The rows are grouped in 4 different ways at once. Each group adds its own fixed numbers to the row, and there is some noise. The rows also spread widely along 12 directions, which tell nothing about the answers.
In the rows, zero is written as 128.
Known rows, each followed by its group in each grouping:
[146 156 136 155 146 124 113 158 136  98 167  64 156 147  95 156 136 137
 135 128 118  98 147 147 157 122 148 109 108 149 182 100 108 117 139]
(3) rozod kep (1)
[ 71  82 111  83 130 108 132  75 119 163 108 145 124 109 148  95 108 132
  63 119 182 114 121 142 127 150 123 103 142 232 120 127 150 145 110]
(1) fuza Rogit (0)
[101 120 193 156 122 182 107 165 149 124 155 146  55  94 101 102 167 139
 109  98 158  87 104  95 113 208 111 147 120 100 147 113 120 151 144]
(0) larif Pab (1)
[124 156 152 126 134 103 123 161 122 112 163 128 128 163  65 115 127 142
 125 142 177 113 172 146 156 107 152  98 102 206 211  87 105 126 120]
(3) rozod kep (2)
[109 117 148 125 120 109 148 133 140 148 147 107 138 122 133 112 132 103
 149 129 176 136 130 133 153 135 134 126 118 151 149 118 135 147 110]
(4) larif Rogit (0)
[118 134 125 104 112 122 133 106 145 145 145 113 104  92 123  94 110 135
  92 123 151  87 136 126  93  95 127 119 113 137 123 163 158 121 137]
(0) fuza Pab (3)
[183 122 159 144 143 131 130 135 142 135  89  51 183  90 123 123 155 116
 131 132 108  97 155 141 144  99 155 131 130  80 132 208 159 131 139]
(2) rozod kep (2)
[125 100 180 126 145 125 133 170 147 123 124 136 122 101  89 141 133 131
 128 123 175 117 155 124 138 167 122 131 136 176 181 121 117 159 124]
(2) rozod Rogit (3)
[198 158 140 130 120 139 128 140 150 118 151  65 121 107  74 108 132 115
 127 139 104 108 163 117 127 127 147 117 133  73 141 180 139 114 117]
(4) rozod Pab (0)
[ 89 126 171 119 129 153 139 180 141  99 154  92  72  90 100 137 116 132
 114  74 183  80 163 103 102 126  79 125 103 124 158 128  77 148 161]
(1) fuza kep (1)
[119 118 106  87 112 159 101 176 137 118 163  76  88 101 127 162 103 133
 106  85 142  77 164 116 104 110  89 116 149 113 132 102  78 132 200]
(1) rozod kep (2)
[ 92 163 158 150  93 143 107 128 128 123 148 140  91 150 127  93 159 126
 101 164 144  84 113  96 149 146 133 124 104 118 135 110 102  93 137]
(0) rozod kep (0)
[123 125 104 108 106 118 138 113 152 122 140  87 124 118 128 126 117 115
  89 139 126  92 136 110 142 129 117 101 122 141 108 165 106  92 130]
(0) larif kep (0)
[160 122 132 145 170  95 144 178 168  80 128 121 177 152 100 131  85 116
 152 123 126 124 143 183 155 125 170 144 124 198 210  70 144 132  86]
(2) rozod Rogit (0)
[122  98 136 107 141 116 167 131 132 119 125  73 134 103  93 106 117 122
 119  63 176 124 165 119 137 155 112  99 120 143 140 164  99 166  96]
(4) rozod Pab (2)
[186 130 160 157 155 106 136 109 110 156 108  14 238 108 126 139 177 116
 151 131 109 127 148 153 176 105 173 117 133 109 137 190 161 145 120]
(2) rozod Rogit (0)
[174 105 134 125 135 137 118 166 156 130 169  81 129 120  92 151 136 128
 156 127 127 127 123 140 159 189 139 111 149 141 152  91 129 146 134]
(2) rozod kep (1)
[104 147 179 153 116 127 145 125 128 148 192  61 121  95 112 113 154 126
 156 105 187 127 125 104 154 151 112 130  92 112 148 120 109 155 144]
(2) rozod Rogit (0)
[155  81 113 100 106 114 138  87 151 172 174  83 125 120 104 123 147 114
 151 151 144 170 111 113 189 252 134  85 173 153  98 120 114 145  92]
(1) rozod Rogit (0)
[101  84 189 120 147 115 125 119 132 127  58 156 136 114 101 129 182 123
  78 154 161 102 152 105 151 175 128 109 137 188 143 206 115 125  97]
(0) larif Pab (0)
[108 118 138 121 124 121 132 117 106 140 127  76 149 122 119 141 165 134
  92 121 151  96 150 104 161 139 116  81 120 151 117 171  89 116 135]
(0) larif kep (3)
[126 117 182 144 156 154  79 159 109 138 107 116 148 120 124 136 188 144
 115 116 134  91 141 145 136 127 150 134 139 129 161 125 145 150 158]
(1) larif Pab (2)
[138 116 202 150 143 138 136 175 170  80  94 106 118 109  82 157 162 113
 137 155 134 100 167  96 156 177 121 128 123 108 159 183  78 118 113]
(1) rozod kep (1)
[144 132 150 122 136 120 152 165 130 113 135  94 127 118  89 110 121 129
 107 105 158 103 164 125 142 116 125 106 109 149 158 149 108 131 119]
(2) larif kep (3)
[ 69  81 171  97 148 135 108 167 108 130 109 170  97 120 108 135 137 146
  80 102 211  97 143 126 122 147 103 115 133 237 181  84 107 163 153]
(2) rozod kep (0)
[148 148 126 142 141  87 114 130 117 133 176  58 198 165 102 156 155 141
 159 164 137 123 140 164 195 114 162  84 106 178 169  94 125 108 124]
(2) fuza kep (2)
[131 114  99 100 118 147  99 135 105 142 149  98 123 151 129 128 137 129
  81 112 122 106 136 124 154 178 127  90 172 158 111  89  95 126 131]
(1) larif Rogit (0)
[122 117 136 111 121 133 138 118 130 143 124 119 112 112 124  71 125 124
  99  95 152 100 126 130 110 134 132 120 127 132 122 145 152 142 114]
(0) fuza Pab (0)
[ 99  93 131 125 158 112 170 125 138 109 109  84 156 104 124 110 101 125
 103  58 170 102 130 143 129 119 121 122 104 180 151 137 123 154 118]
(0) rozod kep (0)
[157 133  96 113 117  99 138 123 164 129 185  47 151 117 115 152 102 112
 159 150 123 120 137 146 151 103 134 104 113 132 137 132 137 105 131]
(4) fuza kep (0)

New rows. What belongs after each?
[ 94 120 123 111 114 134 131 156 130 122 159  85 108 116 132 141 120 121
 112  90 161  88 138 115 128 116  96 115 115 139 135 114  85 128 165]
(0) larif kep (0)
[167 116 116 108 133 115 129 174 150 121 171  73 146 126  94 152 113 126
 152 113 138 113 158 155 145 108 138 107 131 154 167 104 120 132 150]
(0) larif kep (2)
[ 78  68  86  72 130 124 113 128 126 147 130 136 123 115 147 157  99 135
  67  96 167 101 133 141 121 149 104 103 164 237 132  89 115 143 155]
(0) larif Rogit (0)
[142 134  71 114 118 129 118 125 138 136 144  85 146 132 163  91  83 121
  99 103 110  91 107 167 123  86 151 130 131 138 123  86 170 117 146]
(2) rozod kep (0)
[125  99  98 100 122 121  97  87 119 169 112 100 158 125 160 127 140 125
  82 152 116  93 117 149 140 120 146  98 151 166 107 152 164 111 146]
(3) fuza kep (0)
[143 139 115  75 116 126  73 104 105 171 153 150 101 132  83 100 140 161
  51 177 147 101 162 146 119 113 158  81 156 214 149 124 166 114 140]
(1) larif Pab (2)
[140  63 159 100 137 140 133 135 140 162  86 138 119  92 114  90 142 120
 110 106 166 115 133 138 130 172 137 117 154 149 136 165 160 170 118]
(3) fuza kep (2)
[ 73 114 139  99 105 134 109 127 106 161 147  89 118 101 148 166 149 127
 105 122 178 100 158 107 123 119  94 104 141 151 126 132  99 145 176]
(4) rozod Rogit (1)
[134  99 174 139 158 138 120 189 129 115  91 155 137 146 115 107 146 120
 119 113 148 105 124 150 150 152 154 134 135 171 180  89 143 151 111]
(2) larif kep (0)
[153 119 165 128 142 158 142 173 156  93 112  99  97  78  77 121 107 123
  86  88 135  85 178 110 100 159 114 134 139 119 163 180 105 146 125]
(3) rozod Rogit (1)
[119 118  91 116 125 139 112 121 132 119 143  61 141 122 143 160 120 128
  81 108 106  89 140 121 145 153 109 102 150 139 106 131  86 107 144]
(1) larif Rogit (0)
[131 155 110  91 103  98 118 152 107 125 192  88 128 168  69 161 128 141
 115 157 159 109 196 117 160 122 119  60 138 194 163 104  53 103 134]
(0) fuza Rogit (2)
[110 116 135 115 106 152 123 144 149 128  94 155  87 129 148  75 118 107
  82 120 141  86 125 118 116 149 130 128 137 121 123 135 130 125 123]
(3) rozod kep (1)
[ 70 153 138 153 145 130 138 119 139 100 152  78 127 100 146 100 102 134
 105  64 160  81 125 137 104  79 118 153  74 132 153 114 130 133 148]
(1) rozod Pab (0)
[ 93  83 192 103 117 134 123 134 131 160  89 128 110  82 132 135 170 110
 115 138 190 105 153  96 129 133 105 125 141 136 136 192 114 149 163]
(3) rozod kep (0)
[108 139 184 149 107 145 119 110  89 177 154  68 129 119 130  92 205 126
 135 121 170 109 118 101 159 147 130 108 105  86 121 155 119 147 147]
(3) fuza kep (0)
[ 84 111 143 110 131 116 108  79 103 155 106 108 143 122 128 134 169 145
  67 160 162 100 139 121 154 141 130  86 128 203 125 161 124 121 132]
(1) rozod kep (1)
[159 132 135 106 111 114 131 149 148 135 148 103 124 120  93 134 125 116
 118 160 140 116 177 130 142 131 138 102 145 152 152 160 119 118 121]
(3) larif Rogit (1)
[155 142  95 121 131 116 125 136 126 134 175  73 153 147 121 106 108 136
 132  96 129 115 129 158 140 117 153 108 125 145 143  79 145 134 126]
(2) rozod Pab (3)
[151 145 123  94  99 113 122 122  89 175 165  89 137 154 108  99 148 120
 124 147 154 130 159 134 152 117 150  78 147 144 129 118 135 135 117]
(4) fuza Rogit (0)
[ 97 149 150 146 131 117 126 129 118 131 144  94 152 141 132 110 143 132
 122 123 162 100 134 146 147  93 147 117  94 160 166 113 132 129 137]
(3) rozod kep (1)
[119 142  85 105  77 127 121 103  95 183 229  37 120 162 148 105 155 118
 147 114 155 139 105 114 186 164 120  69 132 112  79  68  87 129 145]
(1) larif kep (0)
[165 120 149 130 155 111 118 136 122 136 147  90 166 123  77 147 142 141
 121 146 136 120 148 150 159 153 150 101 140 191 175 125 143 138 115]
(2) fuza Rogit (0)
[103 124 151 126 113 155 114 148 156 104  92 199  65 128 119  79 111 120
  57 143 141  80 137 110 113 180 134 139 143 157 152 128 121 118 102]
(3) rozod Rogit (1)
[135 139 147 157 168 122 105 144  95 122 141  95 180 173 107 122 162 147
 117 121 128 113 123 171 176 128 178 103 115 192 180  70 142 133 116]
(1) larif kep (0)
[137 113 134 104 119 134 120 167 123 146 140  77 133 121 142 130 132 117
 137 106 149  99 139 142 127 106 122 114 137 118 128 116 135 145 157]
(2) fuza kep (1)
[ 81 124 113 142 128 134 121 134 156 104 155  74 135  98 158 169 104 124
 100 103 131  82 122 121 134 130  96 140 109 141 132 118  96 108 161]
(2) larif Rogit (0)
[106 173  82 132 105 111 145 107 131 102 187  68 125 156 120  89  95 128
  99  96 134  95 134 119 141 120 127 102  93 138 125 103  91  95 110]
(0) rozod Pab (0)
[110 129 176 100 112 136 138 141  98 146 123 107  90 110  84 104 161 127
  77 123 190 101 178  92 133 134 106  80 119 150 137 185  97 142 123]
(4) larif kep (1)
[125 120 151  95 102 143 128 178 106 137 130 103 101 152 123 110 158 105
 126 103 165 111 158 101 155 150 112  95 149 105 118 116  67 144 135]
(1) larif kep (0)
[106 112 141 112 104 118 118 137 154 139 128 103 127 112 145 156 146 113
 140 158 149  91 139 116 143 113 115 119 126 115 121 155 110 105 163]
(0) fuza kep (2)
[117  90 134 128 139 128 158 136 155 109 114  65 142  99 130 131 121 107
 122  79 146 108 137 114 147 162 106 119 124 124 128 165  88 142 123]
(3) rozod kep (0)
[105 135 129 123 104 138 124 139 137 134 153 105 106 117 140 110 125 124
 104 117 148  89 121 123 124 115 122 121 111 125 125 120 129 120 155]
(0) larif kep (1)
[172 151  83 113 107 131 112 134 140 134 172  49 141 134 137 128 113 117
 120 132  93  98 136 146 140  90 145 107 137 102 113 118 137  99 157]
(1) larif kep (0)
[132 116 142 108 130  99 125 153 171 111 150 106 130 121  99 173 120 116
 157 170 153 121 157 134 150 116 128 120 127 174 174 120 109 110 141]
(1) rozod kep (0)
[139 123 122 112 121 120 130 111 120 141 126  86 142 126 109 124 141 123
  79 134 133 109 160 123 153 155 134  87 146 164 124 173 111 121 109]
(3) larif Rogit (1)
[123 113 134 122 134 139 107 159 133 117 121  94 139 112 136 163 122 124
 104 113 129  86 149 127 128 129 115 132 148 144 147 118 106 130 159]
(2) rozod Rogit (0)
[114 137 117 122 133 127 147 196 144  86 150  89 128 134 132 134  78 120
 137  65 147  74 153 145 109  68 113 127 102 125 162  89  97 127 154]
(0) fuza kep (3)
